All groups share one centre, and each spreads out both ways along 7 directions, with some noise.
In the rows, 128 means zero.
Some rows, each with its group after it:
[208 120 133 147 181 130 127 131 139 173 110 137  97] => (3)
[103 155 135 125  90  84 112 157  95 109 122 111 127] => (3)
[158  68 145 174 164 178 124 157 125 145 134 136 107] => (1)
[ 88  73  98 152 137 186 131  83 135  98 175 164 134] => (3)
[103 115 141 135  74 114 147 162 133  76 155 126 135] => (0)
[149 126  98 140 107 126  86 174  89 158 121 127  72] => (2)
[131  87 162 153  90 119  86  84 118 120 114 139 119] => (0)
[158 128 110 151 146 124 125  92 126 147 160 150 109] => (3)
[161 138 118 167 105  91  87  75 118 155 119 126 124] => (3)
[ 95 137 155 136 131 172 180  72 148 164 152 134 155] => (2)
[123  98 157 141  82 140 123  87 120  82 171 138 123] => (0)
[ 77  68 154 181  69 125  91 197 113 108 147 109 154] => (0)
[152  97 162 213 128 113 120 126 145 202 152 133 139] => (1)
[141 122 193 190 111  97 162 187 120 157 151 142  95] => (1)
[103 147 125  74 119 125 115 117 109 114 111 137 109] => (1)
[124 116 132 147 158 178 108 182 106 214 117 109 122] => (0)
[126 109 165 132 166 127 133 146 133 159 119 152 115] => (3)
[ 90 129 137 161 122  97 120 140 133 172 157 136 153] => (0)
[150 123  97 152 153 101  74 157  87 107 111 116 117] => (2)
[ 99 142 159 120 131  99 149 110 121 127 187 164 115] => (0)
[174  97 165 163 129  96  85 127 111 103 103 109 136] => (2)
[127 113 120 198  93  97 118 152 145 131 159 101 180] => (1)
[ 96 156  73 133 181 135 109 114  92 157 155 136 129] => (2)
[131 133  90 150 159 126 113 138 101  97 104 108 137] => (2)
[136 114 209 138 142 152 148 135  90 165 125 162  51] => (1)
[107 146  85 125 110 133 128  66 102 100 189 157 100] => (3)
[101 132  95 153  98 139 118  71 111 121 199 135 135] => (3)
[148  91 124 158 141 113 120 179 135  99  97 131 121] => (1)
[ 91 123 119 131 177 128 158 127 139  83 141 136 169] => (2)
[150  82 132 153 117 140  84 135 118 114  77 116 119] => (0)
[136  94 189 137 166  93 111 166 138 158  50 152 112] => (3)
[130 134 176 159 104 103 111  87 130 217 130 145 117] => (1)
[ 98  86 164 170 123 100  76 145 109 158 116 141 130] => (0)
[183 119 126 176 124 119  75 130  87 120 107  83 136] => (2)
[117 122  84 130 165 102 100 111 136 101 129 134 169] => (1)
[ 94 100 127 133 145 108 102 119 139 135 118 161 134] => (2)

New rows. What belongs after each?
[108 109 126 205 114 101 109 129 132 134 182 115 182] => (3)
[117 107 134 151 170  94 138 138 138 106 133 174 113] => (3)
[133 100 108 144 121 114 122 169 138  66  56 124 124] => (2)
[131 111  82  67 166 175  97 120 139 142 101 136 118] => (1)
[ 69 117 111 128 139 147 149 108 158 146 132 159 145] => (2)
[129 143  84 128 148 136 154  93 114  97 201 165  94] => (3)
[ 87  75 156 178 116 140  82 185 102 156 148 123 141] => (0)
[134  85 122 169 103 139  94 150 127 137 152 115 139] => (2)
[131  91 115  88 158 200  93 105 108 122  96 137 101] => (1)
[178 116 143 145 131 102 121 179 105  60  67 106 108] => (2)
[ 83  87 166 140 144 126 140  97 170 127 154 160 175] => (2)
[141 130 166 135  95 156 147 119 128 177 132 131  94] => (2)
[108  97 167 155 128 139  85 144 102 194 119 134 114] => (0)
[144 127  98 164 194 152 102 142 125 214 116 116 147] => (0)
[ 89 135 130 117 133 151 165 108 145 158 130 157 117] => (2)
[115 105  91 132 188 128 132 159 113  44 144 137 142] => (1)
[147  57 135 169 173 162  62 145  90 126 109 130 114] => (0)
[180 148  88 117 162 209 159 116 129 151 144 100 122] => (0)
[113 135  85 113  82  96  87 133 145 107  99 100 168] => (1)
[ 92 117 171 138 112 170 169  67 167 177 146 144 151] => (2)
[ 77 107 178 132  93 131  90 106 115 172 100 130 138] => (3)
[129 115  89 111 153 145 119 150 146 129 135 130 139] => (1)
[102  94 144 106  95 156  91 121 111 118  67 130 112] => (3)
[104 116  78 157 108 164 115 137 131 156 144 121 133] => (2)
[145 105 162 148 122 105  82 129 108 163 154 139 109] => (2)
[ 93 163  97  80 133  76 106 106 122  87 111 138 142] => (1)
[153 115 129 132 140 102 111 143 123 108  78 145  98] => (3)
[113 146 120 170 138  31 129 132 120  93 153 157 129] => (3)
[156  93 155 164 108 175 134 173 144 202 148 121 106] => (1)
[144 147  91 173 108 182 130  85 112 153  93  74 149] => (2)
[130 111 185 198 111  86 139 158  97  98 127 133 110] => (1)
[146  94 157 157 116 119 107 130 128 125 121 120 132] => (2)
[141  98 135 176 175 111 129 154 130 119 137 146 128] => (1)
[103 117 132 120 189  93 140 160 126  64 135 152 146] => (2)
[107 114 151 159 105 132 112  95 122 171 175 132 142] => (0)
[161  72 151 143 151 150 104 168 143 136  58 123 122] => (3)
[145 160 120 147 147 138  98  99  75 182 151 113 114] => (2)
[101 138 126 148 150 161 139  70 126 159 153 124 168] => (2)
[143 142  80 143 139 129  89 177  74 144 155 117  91] => (2)
[103 111 105 130  72 145  92 119 105  85 113 106 130] => (3)
[141 114 117 157  87  60  93 161 153 114  66 114 146] => (1)
[ 99 145 146 131 128 180 182  88 140 173 162 132 135] => (2)
[150 109 134 186 151  95 122 156 141 136 133 127 148] => (3)
[102 147  99 114 159  90 115 109 128 111 146 142 154] => (1)
[137 114 139 123 149 112 118 125 126 123  90 159  94] => (3)
[131 132 168 184 107  45 111 118 130 153 105 143 132] => (1)
[151 117 151 140  77 152 146 141 135 144  88 119  91] => (2)
[129 100 177 205 108 151 137 128 105 160 181 118 130] => (1)
[130 140 120 135 164 124 130 133 126 167 130 135 124] => (0)
[151  87 141 136 138 160 102 122 135 146  83 131 114] => (3)
[139 135 114 132 161 131 141 118 128 120 158 140 127] => (0)
